The rows of a group lie close to one hidden flat surface of 11 dimensions, which passes through zero. Surfaces can cross.
Some rows, each with its group after it:
[ 29 -15  -6  12  23 -11   4  14  19 -38 -26   9   1   6   5  31   6] | (3)
[ 15  18  -6 -12  65  -7  -5  -2   0  20  -9  -9 -17  -7 -50 -24  24] | (2)
[-46  -5  -2  11 -17  -9  35   6   0   1  17  17  13  10  49  41  10] | (0)
[ -8   1  12   5  49  -5 -23 -33 -33  -7  -6   3   5  22 -12  -7   5] | (2)
[ 18   7  -7   6 -17  -2 -20 -29   6 -19  -5  20  -7 -26   2  -9 -51] | (1)
[  6   1  14 -13 -32  15 -34   6  21  -7   3   0   5 -20 -13  -9 -10] | (0)
[  9 -10  10  -3   2  24  -5  24  -6  11 -26 -40 -55  -1   3  -3 -12] | (1)
[ 11  -1 -53  -1  12 -14   8  19  20 -12 -20  -4 -25 -15   7  33   1] | (1)
[  2  -5  32  10  10 -23  -4 -21  40  24 -18  18  20  18  28 -25  11] | (1)
[ 11   6  48  30  10   4  17 -22 -10   3 -11  16   6  23   8  -6 -19] | (0)
[  5  52  25  11  -4 -18  33  28 -28  27  25 -16  -2  14 -28 -10 -23] | (0)
[ 20 -16 -23 -22  -9  17 -19  34 -27  19 -30 -33 -11  22  23  -3  27] | (4)
[-46  -7  -8 -10  16 -25  -4   5 -33 -18  18 -14  -5  25  26  -5  14] | (3)
[ -5   5 -14  -4  26   9  18   5  35  21 -18  16 -23 -31   5  16  22] | (3)
[ 21 -49  13 -20   9  16 -31 -12 -37 -10   0 -43  34 -24 -13  10  -5] | (4)
[ -4 -24 -43 -10  32 -13   7   8 -25 -12  -4 -11   9  10   8  23  30] | (3)
[ 27  -5  -1  10 -15  35 -20 -14 -30  -6 -17   8  -3   6  12  -9 -20] | (2)
[-16  -1   2  14   9 -32  11   3   7 -36  21  14  22  17 -12  28   0] | (2)
[-33 -16 -28  18 -37  -4  34  11  -4 -11  28 -13 -19   8  13  38 -42] | (2)
[  2   2  -3  -6 -27  -2 -47  -1 -26  -1  -5 -22 -15  14  20 -12 -49] | (4)
[-17  15  17 -25   0  23 -20  30 -24 -51  13  18   7 -20  24  25  46] | (1)
[  7  45 -27 -10  -2  -6  -3  -6   8  25  13  19   1 -21 -44  -7  -3] | (1)
[-32  -8   9 -27   4  -3 -28 -14 -14 -35  33   7  23 -38   1   4  -1] | (3)
[ 12 -16  20  10   2   6 -19  19  50 -40 -22  18  -9  17 -10  20  28] | (3)
[  9   2   4  -9  19 -26  -3  31  -1 -24 -11  -3   8  27  20   7  35] | (2)
[ 47 -21 -34  14  16  18 -12 -25  -3 -29 -35   9  -6 -10 -22  30 -27] | (4)
[-30 -13  15   6  32 -27 -32 -22  55   8 -17   7  -4   9  -6   7   7] | (3)
[-17  23  15  16  -6   5  48 -12   3  38   7  15 -11 -27  31   9 -28] | (3)
[ -4 -33 -15 -17   6  -1 -13  -9 -10 -45   2 -11  11 -39  38  14 -19] | (2)
[ 20  -2  29  -5 -12   7 -10   8 -13 -26  17  -3  17   7 -12 -14   1] | (4)
[ 35   4 -18 -10   0 -11 -10  28  24 -32 -19   6 -14  -8   2  -6   3] | (2)
[  0   2  14 -41   1  27 -43 -10 -20   5  13 -21 -10 -44 -13 -55  -1] | (2)
[-20   7  10 -13  47 -39   1  12   2   8  12 -14  18  25 -14 -13  35] | (2)
[  1  -8 -17  -4   1 -27   6 -22  31  53 -20 -12   8 -18  44  -9 -28] | (2)
[ 19  -1  16  11 -11 -13   4  24   0  -8   8 -25  -7  18 -42   7 -26] | (1)
[-22 -25  19  -7  22  10  11  17 -14   8   2 -22   0  15  17  10  41] | (1)
[ 20 -41   1  -2  10   0 -15  21   6  -2 -16 -22  30  41 -18  18  56] | (3)
[-28  15  46 -15 -27  23 -16   3   5   4  28  18  13 -32   6   8   2] | (0)
[-18  18  41   7 -25   1 -16  20  26  -7  -9  21  -6  19  47  13   3] | (0)
[ 23  35  17 -27 -14  26 -34   9 -20 -11   8  12  -7 -39 -17 -32  -4] | (4)
[ 23 -11 -37 -33 -25   4   4  49  -6   1   1 -37 -12 -11  20 -35  11] | (2)
[  5 -38   6  10  16 -10  -5 -33 -17 -23   1 -13   7  11  18 -21 -27] | (1)
[ 14   6   4   3  12  14  18   4 -24 -19   8  28  42  16 -20  15  46] | (1)
[-15 -22 -14 -28  40 -14 -32   5 -15 -71  -3   9  13  -8  25  15  37] | (4)
[ -1 -11 -34  21 -18   4 -24  -8  15  -9  -7   0 -31  35 -50  19 -23] | (0)
[  1 -10  12  29 -24 -12  44  17  21  27  -1   2   2  59   9  -5  20] | (4)
[-31  -5 -26  -1 -15  12  -1   2 -15  11  10   2  -4  21   7  18  21] | (3)
[ -5   0 -16  28  11   7 -21 -41  24 -10  -6  26 -23  14 -64   4 -18] | (3)
[ 31  -1 -15  18  31  -8 -20   2  -3 -30 -30   0 -30  33 -36   5 -10] | (0)
[ -4  -1 -30  -1   4   6  -5 -28   3  16   6   2 -16 -10 -33 -19  -8] | (3)
[  2 -14  -6   4  22 -11  10   1  -8   6  -8 -17  -3   3   3  12  -3] | (4)
[ -2 -10 -47  -3   3   6  15  -6 -19 -11   0   8   3  -3   5   9   9] | (4)
[-10  37  42  12  -9  25  17  10  -6  37 -15  22 -20  23  27  -1  19] | (0)
[ -6   3  22  -7 -28  14 -22  25  35  11 -18 -14 -42 -41  20   8 -36] | (1)
[-14   2   2  -6   7   6 -10 -14 -52  -6  30 -15   6   9 -31 -17 -15] | (4)
[ 32 -11   3  20  15  17  29 -11  -3   0 -10   6  11  -1 -44  12  14] | (1)
[ -2   3  12  11  37   6 -28 -18 -17   8 -25 -14 -34  -1 -22  31 -27] | (4)
[-17  17  -7  12 -31   7 -13 -24 -27   9  14   8 -17  28   0 -20 -35] | (0)
[ 15 -18  21  20 -26   6  16 -15  42  36  -4  -3  19  -8 -16   6  -8] | (0)
[-33  -7 -17  -7 -15  -1 -36 -30   7  24 -14   4 -12   7  31  -2 -14] | (4)
[ 66   5 -18  13  -4  12  10  13  27   2 -37   8 -15  -1 -28   1  -9] | (3)
[ 13 -18  44   7 -28  26  -3   3  17 -18 -11   9   2 -10  37  11  -8] | (1)
[  6   0 -14 -16 -17  -5  21  27  11 -11  24  -1  31 -21 -15   2  27] | (2)
[ 12  -5  72  -1  28 -11  -4  -5 -19  -5  12 -17  28   3  -8 -32   5] | (0)
[  3  16 -10   9 -26  12  20  -5   3  27   1  13  -8  -6  -5   2 -13] | (0)

New rows, each followed by its group:
[  7 -34  31   5   1 -21  -3   3   9 -33  20 -30  19  -8 -22  10 -34] | (1)
[-29  41 -44   3  27 -35  14  12 -19   3  11  -6 -35  11 -20  24 -20] | (0)
[ 47 -41  23 -14  10   3 -34   0 -19  -6 -20 -44  18 -10 -21  -9 -18] | (4)
[  0  11  22 -16 -37  11  18  24 -21 -25  39  -6  -3 -20  21 -53 -19] | (3)
[  0  23   2 -26  -6  15 -43   8   7  -1  10  -1 -12 -38 -46  -5  -6] | (0)
[ 46  19 -18 -11   4  -6 -10   7  14 -10 -18  26  18 -14  11 -22  15] | (1)
[  1  13  17 -23 -28  34 -47  18  25 -19  -9  30   2 -30   6  19  23] | (3)
[ 35 -26 -20  21 -12 -12  21 -17  11 -16  -3  11  16  27 -17 -15  -8] | (4)
[ -8  24  14   2  11 -12 -14  -9  28  28 -22  34  -3  22  21  -8  25] | (1)
[-12  15 -18   3 -10  36 -25 -35 -24  32   1  23 -11  35 -21 -33  25] | (4)
[-25  35 -45  10   5  -8   4 -32 -30   5  11  40   0  32  -7   5   3] | (1)
[-18 -38   8 -15  10  -5 -27 -14  -8 -62  15  13  43  -7  23  15  27] | (4)
[-10 -46  -6   7  11  -6  21 -49  -7  12   1 -17  41 -22  36  19 -31] | (2)
[-21  14 -11  14 -11  -8   7 -11  48  -1  -8  46 -14 -18  21  22  -9] | (4)
[ 11  27 -23 -22   1  -2 -25  21 -19 -23   9   0 -21   3 -26 -37   9] | (2)
[ 15  -4 -23  23   8 -26  15  -9   1  22  -5 -29 -21  21 -38 -13 -42] | (1)
[-24  15  -7 -27  -9 -39 -21  14  18  14  21 -13  18  -4   9 -21   2] | (1)
[-17   1  -1 -13   0  -8 -51 -10  27 -24   2  11  -5 -10  -5  -9 -12] | (3)
[-11 -47  20  -4  12  11 -33 -27  29  19 -26  -9  17 -14  24  31   8] | (4)
[-32   1  -6  -3  -7  19 -18  -3  11  36 -18  -1 -20  20  23 -11  36] | (0)
[ 20  21  20  -2  16  -8   9  -4 -41   8  18 -16   5   4 -19 -44 -22] | (0)
[ -3  16 -47 -20  36 -24  16  24  12  18 -22   3  -4 -13  33  23  41] | (2)
[-17   6   6  -1  -1  29 -16 -47 -11  24 -11  31   1  -4  51 -33  18] | (1)
[-37   7  24  28 -12  11  11 -18  31  27 -17  22 -19  -2  29  46 -24] | (2)
[-30   4  27 -26   9 -21 -28  -2  27   7  -1   3  12  -9  52 -26  18] | (1)
[ 33 -50 -17  14  21 -24   5  13  37 -51 -19  -2  11  -5 -21  51   6] | (0)
[ 27  31   1  10  12   7 -10 -10 -17 -19 -14  39   4  29  -7  -9  21] | (1)
[ 45 -15   1  -5   1   6 -45 -15  -6   1 -23 -20  -2  -2 -17 -20 -28] | (4)
[ 11  -2  23 -30 -15  15 -45  33  28  -2 -16   0  14  -8   4  -7  44] | (3)
[-11 -22  33   7  14  32 -31 -35  -2  16 -23  10 -11  31  -4 -17  29] | (0)
[-34   0 -17 -24  20 -26   7  14 -12  -6  20 -22 -20  -6  34 -41  10] | (3)
[  8 -29  12  -6  33 -10   6  17  39 -13 -11 -16  -2  -4 -14 -15  49] | (3)
[-13  10  25 -15   3 -20 -33 -16  14 -10   7  21  23 -15  22 -22  -5] | (1)
[  1   6   8   0   4 -20  -6  -7  31 -10  -3  13   2 -13   8 -11  -8] | (4)
[ -5  -2 -29   3  -6  33  -1 -24 -11  36  -9  -2 -17  13 -12 -16  16] | (0)
[ 16 -28 -22  16 -13   6  14  -2 -24 -20  -7 -12  -5  21  18  -1 -17] | (1)
[-23  -1 -28   3 -10  -2   3 -11 -20  30   3 -20 -30  13   5 -14 -25] | (1)
[ 17  24 -28 -17  20 -12 -12  14 -22 -38  -4   4 -32  -3   5 -24 -17] | (3)
[ 29  33  -8 -11   8 -18  -1  39 -25   3 -30 -10 -16  18  45   0  -1] | (3)
[ 35 -13  -3   3 -21  40   0  -1 -37  -5 -18 -10 -10  -2  27 -33  -7] | (1)
[ -3   8  -2   2  14  10 -22  -6 -22  -5 -32  16 -13  16  40  15   9] | (2)
[-35  -7   4  22  27 -29 -11 -35   4   3  -8  -5 -39  27   9   0 -45] | (1)
[-27   9 -22  -2   1 -36   3   2  -4  -8  28  10  33  23  -3   6  18] | (1)
[ 10  -6  19 -10 -32  10  -3  24  -3   3  24 -26  19   0 -46  -5   6] | (0)
[ -4 -18  31  -2 -32 -13  18  -8  59  47   9  -4  35 -20  19 -21  -1] | (4)
[  4 -31   3 -15  23  14  17  13 -33  -8  -3 -10  35   5  23  21  49] | (2)
[ 33 -40  -1  12 -15  13  13 -18   0 -29 -21  13  42 -11  44  38  -9] | (2)
[-10   2  46 -10  -6  13 -30  47  12 -25  -6 -19 -44  14   2 -14  15] | (2)
[-38   4 -36 -16  30 -15  22  -7  -5  26  12   0   0   3   7 -24  48] | (4)
[  4 -32  12  -2 -30  -4  13  15  13  -8  23 -31  20 -15   0   8 -22] | (1)
[ 35  -1  12 -11  -6   9 -20  -8  12  36 -24 -13   1 -18   8 -46  -9] | (2)
[ 24  11  -6  -7 -52  48  -5 -10 -16  26   1  14  15 -19  -1 -23  -4] | (2)
[ -9  -2  30 -14  13 -12 -25  12  -4   4 -10 -36 -15  -8  17  13 -29] | (4)
[-38  44  37   2  37 -21   6  -6 -13   2   1  18 -19 -16  46  19 -17] | (3)
[-28  12  -9  24  12 -38  17 -38   0  29  19  15  31  28  -8  13 -15] | (2)
[  5 -22  44  -1  -3  16 -23  -8   7 -28 -24   6  -1  -5  54  -7  -8] | (1)
[ -8 -30 -38  21   9  35   3 -53 -21  -7  -8  29  -3   7  -5  18   0] | (0)
[  2 -12  26  14   9 -10  41 -12  -2  27   0 -10  30  -8  15  19 -15] | (3)
[-19 -18  19  13   7  33  26  -4  27  25 -11  16   9 -15   3  66  43] | (4)
[-15  10   4 -28  -6  -1 -26  22  -6   5   4 -23 -18 -19  20 -20  -1] | (1)
[-15  -5 -55   6 -47  13 -22 -12   3   7   0  12 -15  24  -2   3 -13] | (3)
[ 18   7  25  25 -41  22  -1   4 -13  10  -2  -8  -9  25 -13   7 -37] | (4)
